The rows of a group lie close to one hidden flat surface of 10 dimensions, which passes through zero. Surfaces can cross.
In the rows, 128 means zero.
Known rows, each followed by its group:
[125 151 154 122 167 140 117 158  74 183 163 144  90  97 117 102 142 119
 154 135 126] : kor
[119 122 101 149 101  70 176 113 128  49 128 125 131 131 139  98  94 139
  99 136  99] : Kubi
[ 82 226 107  88 133 154 141 124  77 170 147 173 142 132 110 126  91 154
  69 154 112] : guv
[108 141 121 166  76 156 140 112 168 124 133 129 191 147 122  72 119 112
  58 119 152] : nop
[142  91 135 191 119 145 139 133  73  59 110 109 144 152 110 172 114 122
 134  85 196] : guv
[110 152 147  80 150 171 126 115 145 165 101 120 134 147 142 120 162 135
 163  90 161] : ses
[120 141 146  70 124 174  75 143 179 182 103 170 121 160 122 111 149 128
 107 136 148] : nop
[ 87 134 132 169 120 149 141 140 124 127 162 123 124 101  73 124  84  81
  94 152 138] : guv
[ 83 192 113 127 116 143 115 128 150 147 103 150 180 179 116 181  92 112
 108 138 190] : Gisim
[150 135 194 106 175 147 111  82  59  83 200 130 154 123 142 148 109 119
 141 140 123] : ses
[128 100 131  81 142 163 146 132  98  66 139 123 152 133 172 116 140 120
 146 103 137] : div
[121 168 128 121  87  70 109 131 176 168  74 181 115 170 123 139 126 129
 102 124 132] : kor
[137 133 100 116 150 114  99 123 108 167  59 158  85 131 133 161 166 158
 109 103 104] : ses
[155  83 140 143  81  93 172 116 139 107 145  98 139 106 161  73 152 146
 135  83  99] : nop
[103 149 140 120 125 142  96  94 141 145  71 138 105 152  82 149 132 120
 116 109 161] : kor
[115 146 141  96  92 137 123 100 100 122 160 132 142 104 114 173  92 146
  97 145  68] : kor
[109 129  93 124 137 130 149 157 122 145  82 117  81 131 102  91 158 153
 155 103 135] : ses
[138 115 112 118 127  83 160 179 129 131 133 118 117 116 174 133 149 154
 195 114  98] : nop
[156 139 170 148  91  75 162 140 113 129 152 136  49 133  62 145  79 139
 136 140 153] : Gisim
[105 124  69 155 136 128 200  86 157  59 146  71 152 117 134 107  98 136
 103 150 119] : nop
[115 166 165 128 102  64 156  59 125 143 136 124  54  84  79 114 100 121
 117 121  75] : nop
[135 119 158 167 123 121 151 120 148 165 184  76 158  81 121 114 122 113
 161 129 113] : Kubi
[148 105 155 115 133 154 127 117 132 138 141 107 127 115 144 103 162 136
 156 108 127] : Kubi
[ 93 173 146 156 128  95 146 126 173 138 140 116 169 142 114 167  86  87
 147 140 166] : ses
[ 87 109  96 137 201 218 141 106 147  97 137  53 133  90 110  99 138  90
 151 141 153] : kor
[161 128 105 167 108 113 153 185  92 137 114 156 107 160 112 133 126 166
 112 113 187] : Gisim
[102 133 115 133 108 112 170 137 167 100 100 110 131 138 136 131 125 115
 154  97 164] : div
[126 141 121  84 126 148 127 119 169 189  78 122 111 146 138 107 175 160
 151  95 137] : guv
[153 116 156  93 110  91  93 137 144 145 106 130 133 158 148 159 148 149
 190 120 115] : Gisim
[109 145 104 178  99  88 145 141 195 144  84 120 135 149 105 150 110 111
 128 131 174] : ses
[105 140 161  93 141 115 133 187 104 142 168 126 121 101 150 167 127 101
 204 126 119] : Gisim
[140 110 128 115 129 136 144 111 123 111 104  96 116 130 130 136 148 154
 150 101 143] : nop
[126 112 113 115 152 127  82 138 143 112  73 137 126 162 149 137 157 127
 153 114 150] : kor
[ 88 129 125 142 107 129 179 126 135 126 155  88  99  94  81  58 107 118
 137 128 114] : ses
[ 89 148 104 122  81  95 156 114 161 131  71 129 141 154 125 152 128 157
 129  91 125] : kor
[137 103 140 182 112  84 153 131 187 141  98 103 135 136 142  80 167 108
 166  78 151] : div
[119 130 144 154 104 139 157 111 156 139 147  89 154 125 107 108 120 133
 146 116 140] : Kubi
[139  84 129 200 124 100 109 122 198 109 117  89 130 112 112 166 120  79
 144 142 151] : Kubi
[ 85 158  76 125  96 113 216 120 193 144  81  85 124 131 131  98 126 158
 139 103 141] : nop
[134 117 135 193 140 135 145 164  94 125 183 104 107  83  79 150  98  98
 145 143 155] : guv
[164 108 170 113 131 105  87 101  86 133 137 141  50  96  83 167 113 144
 130 153  89] : div
[ 86 121 119 121 128 112  89 193 167 125 144 159 142 115 151 112 116  65
 134 175 102] : guv
[133 100 143  48  96 153 112 154 173 122  99 148  91 164 122 121 138 150
 135 127 139] : nop
[111 116 111  37 141 164 140 154 108 145 149 126 108  90 164  98 159 155
 158 125  69] : div
[161  74 133 111  34 124 129 143 110 126 113 145 130 136 138 126 151 173
 107  79  85] : Kubi
[149 137 150 152 185  89 120  95 109  85 121 115 130 138 139 177 121 114
 179 125 145] : ses
[124 100 101 151 174 170 128 119 112  72 135  81 157 129 121 163 121 113
 148 136 162] : kor
[169 143 163 119 113  97 129  75 111 128 150 141 115 124 120 120 113 154
 106 138  85] : guv
[131 135 125 111 131  89 105 151 126 117 114 158 144 149 164 151 134 137
 150 126 113] : guv
[106 140 156 118  97 190 154  89 124 130 120 126 101 121  77  90 130 114
  76  91 163] : Gisim
[128 140  70 130 181 123 138  94 138  84 109 118 149 132 162 144 123 128
  97 162 116] : ses
[113 120 108  99 124 183 150 129 205 136 105 101  92 141  97  90 129 119
 113 142 175] : Gisim
[156 124 114 115 115 141 128 139 101 112 154 146 153 147 132 145  97 171
  87 156 126] : div
[111 135 168 157 117  66 147 128 119 138 139 119 110  86 122 154 129  87
 187 100 102] : Gisim
[128 102 136 203 113  83 114 104 179 106 103  93 129 129  91 167 109  82
 137 124 156] : Kubi
[ 85 171 150  64 137 165 117 159 146 203 113 137  60 124  69 142 129 113
 172 126 163] : Gisim
[ 88 137  97 142 168 126 141  99  73  55 144 123 153  92 148 133  93  94
 103 143  81] : guv
[140 168 192 120  99  97 156  98  65 165 140 137 100 129 102  91 136 159
 166  64 130] : Kubi
[146 118 154 116 136 109  85  92 153 154 105 136 107  99 138 146 157 105
 127 117  86] : ses
[174 105 115 190 136  80 133 142 151  79 111 130 135 176 131 137 108 131
 120 149 180] : div
[180  99 162 177 114 106 112 132 124 100 116 123 144 170 121 174 124 127
 147  98 198] : Kubi
[158 128 126  94 145 175  66 153 106 212 131 149 124 128 127 102 170 168
 118 142  98] : div
[143 130 162 151  87 110  89 170  77 111 164 181 156 162 119 163  84 111
 100 141 145] : nop
[ 76 176  73  76 135 131 199 170 106 168 145 125 108  95 155 104 125 162
 156 131  68] : nop
[113 132  84 111 111  90 157 100 135  77 134 118 156 110 168 146  94 141
  94 162  49] : kor
[ 97 163 133  73 117 150  91 107 101 129  72 175 148 174 143 134 144 146
 106  82 138] : guv
[141 131 162 122 117 114 133 162  58 158 123 141 105 134 127 134 160 158
 190  61 141] : kor
[162 151 188 109 193 169  64 107  87 171 132 162  90 132 123 166 151 111
 132 124 180] : Kubi
[162 104 142 186  85 141 140  75 134  94 101 107 176 169 120 120 137 143
  92  72 191] : nop
[102 175 131  51 136 162 126 172 100 177 154 158 123 129 129 130 121 146
 152 144 111] : Gisim
[102 144 101 136 106 136 160 103 142 100 157 103 174 121 108 107  87 132
  92 168  99] : Kubi
[203 115 140 122 155 181 104 171  94 155 191 142 128 141 116 165 113 162
 112 186 158] : guv
[131 168 158 179 128  61 140 120 131 173  86 147  83 142  92 112 133 115
 148  91 169] : div
[ 77 157 110 117 140 131 171 148 144 133 123 117 144 116 164  85 147 108
 164 103 130] : div
[158 148 134 117 139  70 103 156  99 154 144 157 112 138 122 166 103 168
 149 176  96] : Gisim
[137 139 179 108 145 116  73 104 115 183 122 147 103  95 136 154 160 104
 149 109  82] : ses
[185  90 128  98 150 161  65 154 115  83 119 167 160 197 177 125 146 144
  94 155 169] : kor
[140 131 144 115 150 201 123 164 140 207 189 100 174 100 154 127 154 129
 169 139 135] : Kubi
[ 71 138  84 116 115 147 164 152 189 129  96 105 146 127 135  85 138 106
 126 120 138] : guv
[177 114  83 160 170  82 109 158  82 141 122 149  97 115 138 129 138 170
 118 165  90] : Gisim
[140 109  77 127 193 121 108 201  92 103 143 130 143 134 173 160 135 135
 163 170 126] : ses
[142 136 130 120 192  95 142 115 109  79 110 146  43 145 117 102 123 114
 130 136 160] : div
[131 118 102  59 165 182 142 156 108 107 134 141 139 151 178  80 161 146
 127 134 135] : div
[121 160 137 165 139  80 189 126 116 148 143 140  94 107 124  30 140 115
 127 111 127] : kor

New rows, each followed by its group:
[119 132 162 124 103 145 153 106 148 165 149 111 104 103 102  77 135 120
 120 112 124] : kor
[134 185 147 156 109  66 146 104  64 137 131 180 111 136 110  97 110 144
  81 115 118] : kor
[163 136 158 185 170  99  69  96 108 161 115 150  92 129  83 129 126 108
 111 150 140] : div
[116 168 172 137 158  85 119 142 100 161 166 135 132 106 140 170 108  95
 190 129 114] : ses
[ 99 176 114 127  66 144 188 135 143 161 166 125 169 117 112 140  79 150
  91 149 112] : kor
[108 169 148 161  85 114 154 159 110 146 178 151 151 134  98 139  66 121
 113 150 140] : ses
[141 116 146 135 129 159 102 126  97 117 153 131 185 132 151 115 139 123
 119 113 127] : div
[149 103  89 118  88 202 136 150  90  95 125 161 139 173 105  97 122 191
  38 140 156] : ses
[113 129 122 118 132 110 167 143 156 152 101 122  98 120 141  75 168 128
 164  96 139] : div
[120 111 118 131  99 142 111 234 112 158 192 153 136 110 114 132 102 115
 135 174 113] : ses
[160 106 197 127 119 129 108 113 111 165 135 138  80 103 100 102 159 127
 148  89 135] : kor
[126 137  90 103 185 148 133 179 123 113 126 120 172 161 191 157 143 142
 171 140 159] : ses
[164 131 114 152 141  41 119 123  94 132 145 138 116 109 144 131 115 169
 136 159  51] : Gisim
[ 86 131 162 143 124 133 164 143 135  99 157 109 135  97 134 148 110  60
 166 103 149] : Gisim
[141 123 133 103 105 132  72 117 167 142  94 156 134 160 125 157 132 131
 107 139 135] : kor
[134 109 173  78  51 137 181 100 189 100 139  96 135 145 129  97 123 146
 148  93 140] : Gisim
[170 108 148 165 115  61 104  80 137 112  98 145 120 131 150 185 132 119
 103 109 108] : ses
[147 131 176 167 116 138 128  89 198 176 113  94 113 115  99 139 142  92
 133 105 186] : Kubi
[137  88 134 118 125 184 115 139  80 101 167 120  93 112  78  80 119 144
 110 143 122] : ses
[106 203 112 130 166 103  97 132 118 177  79 167 130 146 135 196 119 126
 108 138 139] : ses
[ 94 159 153 148 114 102 141 136 120 145 125 136 151 133 140 158 110  98
 152  94 142] : Gisim
[162 129 148 128 137 142 114 173 128 159 173 169 130 142 151  87 136 129
 109 160 153] : kor
[ 81 144  79  93 131 117 199 173 104 144 114  96  93 100 130 127 141 164
 203  93  97] : nop
[ 80 161 112 114 141 130 146 106 123 149 122 108 115  92 108 145 121 127
 137 122  85] : kor
[ 81 145  95 125 135 142 162 178 102 143 148 119 101 106  89  83 108 138
 143 141 122] : ses
[123 158 147 154 171  85  97  80 103 125  91 152  63 123 105  79 137 100
 125 112 128] : kor
[122 123 116  89 161 162  96  70 100  84 118 133 131 142 134 112 132 133
  74 141 103] : kor
[166 111 186 183 104  92 140 114 152 133 165 113  94  99  92  88 125 101
 125 113 141] : kor
[177  92 149 148 160  90 119 145 133 117 133 138  91 104 173 153 156 106
 160 119 132] : Kubi
[136 127 113 149 154 120 140  90  83  60 127 122 144 149 145 123 115 136
 108 125 124] : kor
[122 143 127 127 143 125 110 192 148 191 136 141 123 125 134 129 146 118
 160 144 146] : kor
[139  89 128 111 152 150 143  67 130  53 126  88 104 117 110 126 126 131
 135 127 121] : nop
[129 119 159 153 113 105 121 127 102 167 156 118 138  83 135 122 149 114
 159  96  75] : div
[ 92 160 123 160 125 134 136 141 155 147 103 130 182 164 139 112 142 107
 146  84 195] : div
[134 166 138 109 109 135 113 140  95 224 133 169 126 129 115  93 158 178
 111 106 107] : div
[147  96 144  69  99 143 129 130 114  56 135 128  99 147 122 145  98 156
 125 142 131] : nop
[150 115 136 112 145 125 139  86 130  87 156 117 159 118 185 125 133 129
 104 139  84] : ses
[125 153  97 121 125 132 169 152  88 105 115 128 145 176 127 182 105 181
 143 119 179] : nop
[110 154 134 135 169 105  92  78  88 111  68 144  88 141 101 143 136 115
 131 111 139] : kor
[ 90 113 100  46 107 225 106  94 187 126 118  89 156 110 122 175 125 130
 103 157  90] : kor
[184  77 111 136 127 117  88 170 120  89 123 130 126 158 139 192 120 158
 130 169 147] : div
[187  85 135 159 127 116 133 105 121  66 159 114  92 128  93 122  93 141
 100 173 130] : Gisim
[129 122 176 166 103  99  98 149  99 189 125 147 123 102 123 114 165 108
 159  69 121] : nop
[128 168 135 191 124 106 159 200 121 168 173 144 144 132 115 128 102 111
 146 152 180] : kor
[104 147 141 169 169 145 136  77 126 128 111 102  91 116  75  76 133  91
 127 102 174] : kor
[105 188 142 101  82 157 147 130  76 193 144 157 134 136  94 147 105 167
 110 101 135] : kor
[126 142  89 123 186 177 174 108  89 148 148  81 116  81 128 119 137 167
 141 135 108] : guv
[ 94 153  81 152 153 115 125 153 124 154  69 127  79 131  86 134 135 133
 145 126 151] : ses
[ 76 191  68  99 157 196 129 128 136 132  78 144 161 187 123 106 127 147
  81 128 194] : kor
[140 112 136 150 206 121  99 131  99  95 104 132  92 130 141  81 167 100
 161 116 150] : kor
[145 166 170 144 191  95 177  66 115  96 165 124  86 118 140  77 119 106
 131 129 152] : Kubi
[164  98 158 171 127 152 100  97 104  82 148 129 201 167 147 119 128 119
 101 111 167] : div
[168  97 158 146 196 159 104 127  47  85 150 122 111 124 131 112 151 126
 154 110 159] : kor
[131  91 142 105 133 186  66 174 165 135 153 131 157 129 130 147 133  92
 123 168 139] : ses
[125 102  98 120 145 169 131  63  97  39  79  94 155 158 134 133 139 151
 119  92 160] : kor
[131  95 181  83  85 165 152 120 194  78 146  95 148 171 120 144 109 104
 163 108 198] : Gisim
[113 175  82 144 153 131 124 105 111 155 133 151 136 112 113 107 105 146
  59 180  99] : Gisim
[174 147 125 101 101 105 170 121 147 157 114 142 129 161 176 119 151 189
 130 103 129] : nop
[117 172 137 119 133 116 113  68 114 129  78 175 101 156 106  75 130 134
  72 111 135] : kor
[116 151 142 108  87  39 145 101 120 155 116 157  83  92 132 107 125 139
 111 117  35] : kor
[152 140 163 141  58 187 165 140 122 155 212 121 170 133  91 151  82 154
  88 143 161] : kor
[120 180 117 148 159 158 115 158 103 177 165 146 121 118  84 171  89 124
 111 186 154] : guv
[102 124 115 109 130 113 106  87 243 144  83 128  95 118 120  64 143  89
  91 151 102] : kor
[153 148 133 148 115  89  88 108 137 160  78 170 128 150 158 196 143 131
 101 116 120] : ses
[135 119 164 171 114 123 169  45  85  81 139  81 104  96  87 107 120 128
 126  79 131] : kor
[154 162 120 106 106 129 159  85 122 103 145 138 135 165 123 137  89 175
  83 143 137] : nop
[132 132 118 118 174 181 136 119 117  96 139 134 163 160 167  54 161 124
 103 119 164] : div
[114 188 116  89 149 142 154 105 138 140 143 146 189 151 186 142 122 145
 108 142 123] : ses
[148 129 132 112 108  82 108 146 104 129 105 155 118 142 145 171 130 149
 142 117 101] : kor
[ 98 137 151 125 111 168 159  97  58 145 116  90 108  99  85 159 133 157
 177  52 137] : kor
[174  92 192 143 107 102 128 114  72 137 168 123  90  86 119 120 140 133
 163  91  92] : kor
[104 123  89 115  79 105 190 155 159 127 107 102 157 121 159 154 127 154
 150 112 100] : kor
[102 162 134  85 140 166  85  92 195 197 101 147  97 123 102  88 151 100
  95 152 121] : nop
[ 51 177  82 133 166 141 165 116 159 164  78 103 106 110  98  93 142 106
 147 113 145] : kor
[ 97 150 122 146  81  73 205 130 146 123 116 121 118 120 123 133 103 131
 145 102 127] : div
[149 104 189 126  37 152 159  82 155 155 151  99 119 118  90 111 127 145
 113  83 130] : kor
[187 109 149 185 105 137 140 104 187 115 120 122 148 162 133 157 126 110
  86 120 216] : Kubi
[116 143 143 153 154  73 145 146 121 150 118 123  90 102 148  99 164  98
 194  96 121] : div
[133 110 141 110  72 125 159 132 137 139 152 103 128  93 140 138 129 149
 148 110  74] : kor
[164  96 104 118 160  84 144 131 173  85 134 101 120 127 174 155 131 137
 159 164 116] : nop
[ 77 120 110 161 123 148 117 148 171 155  89 109 141 120 105 103 150  84
 146 103 155] : nop
[170 112 126 163 164  85  63 119 140  76  90 173 129 191 144 139 122 107
  95 154 168] : kor
[127 163  91 120 128 160 164 118 177 153 132 116 151 152 122 115 114 163
  87 162 155] : guv
[171 108 114  77 136  97 141 173 153 112 132 137 121 147 191 155 143 167
 169 158 126] : nop
[139 110 144 140  79 105 107 125 169 132  93 124 128 151 112 181 119 119
 139 112 145] : kor
[175  93 158  95  64 125 133 113 134 134 116 151 124 146 156  75 167 176
 110  73 115] : kor
[132  86 183 121  36 135 115  78 147 130 108  96 127 112  89 179 130 136
 141  64 111] : div
[127  81  92 122 178 175 110 121 123  61 122  83 158 115 145 193 126 115
 155 155 118] : kor
[ 97 101  81 167 180 125 150 163  68  80 165  81 145  71 143 152 119 103
 189 144  88] : nop
[137 140 114  93 149  83 106 138  76 110  83 180 118 159 170 110 156 154
 122 110 100] : kor
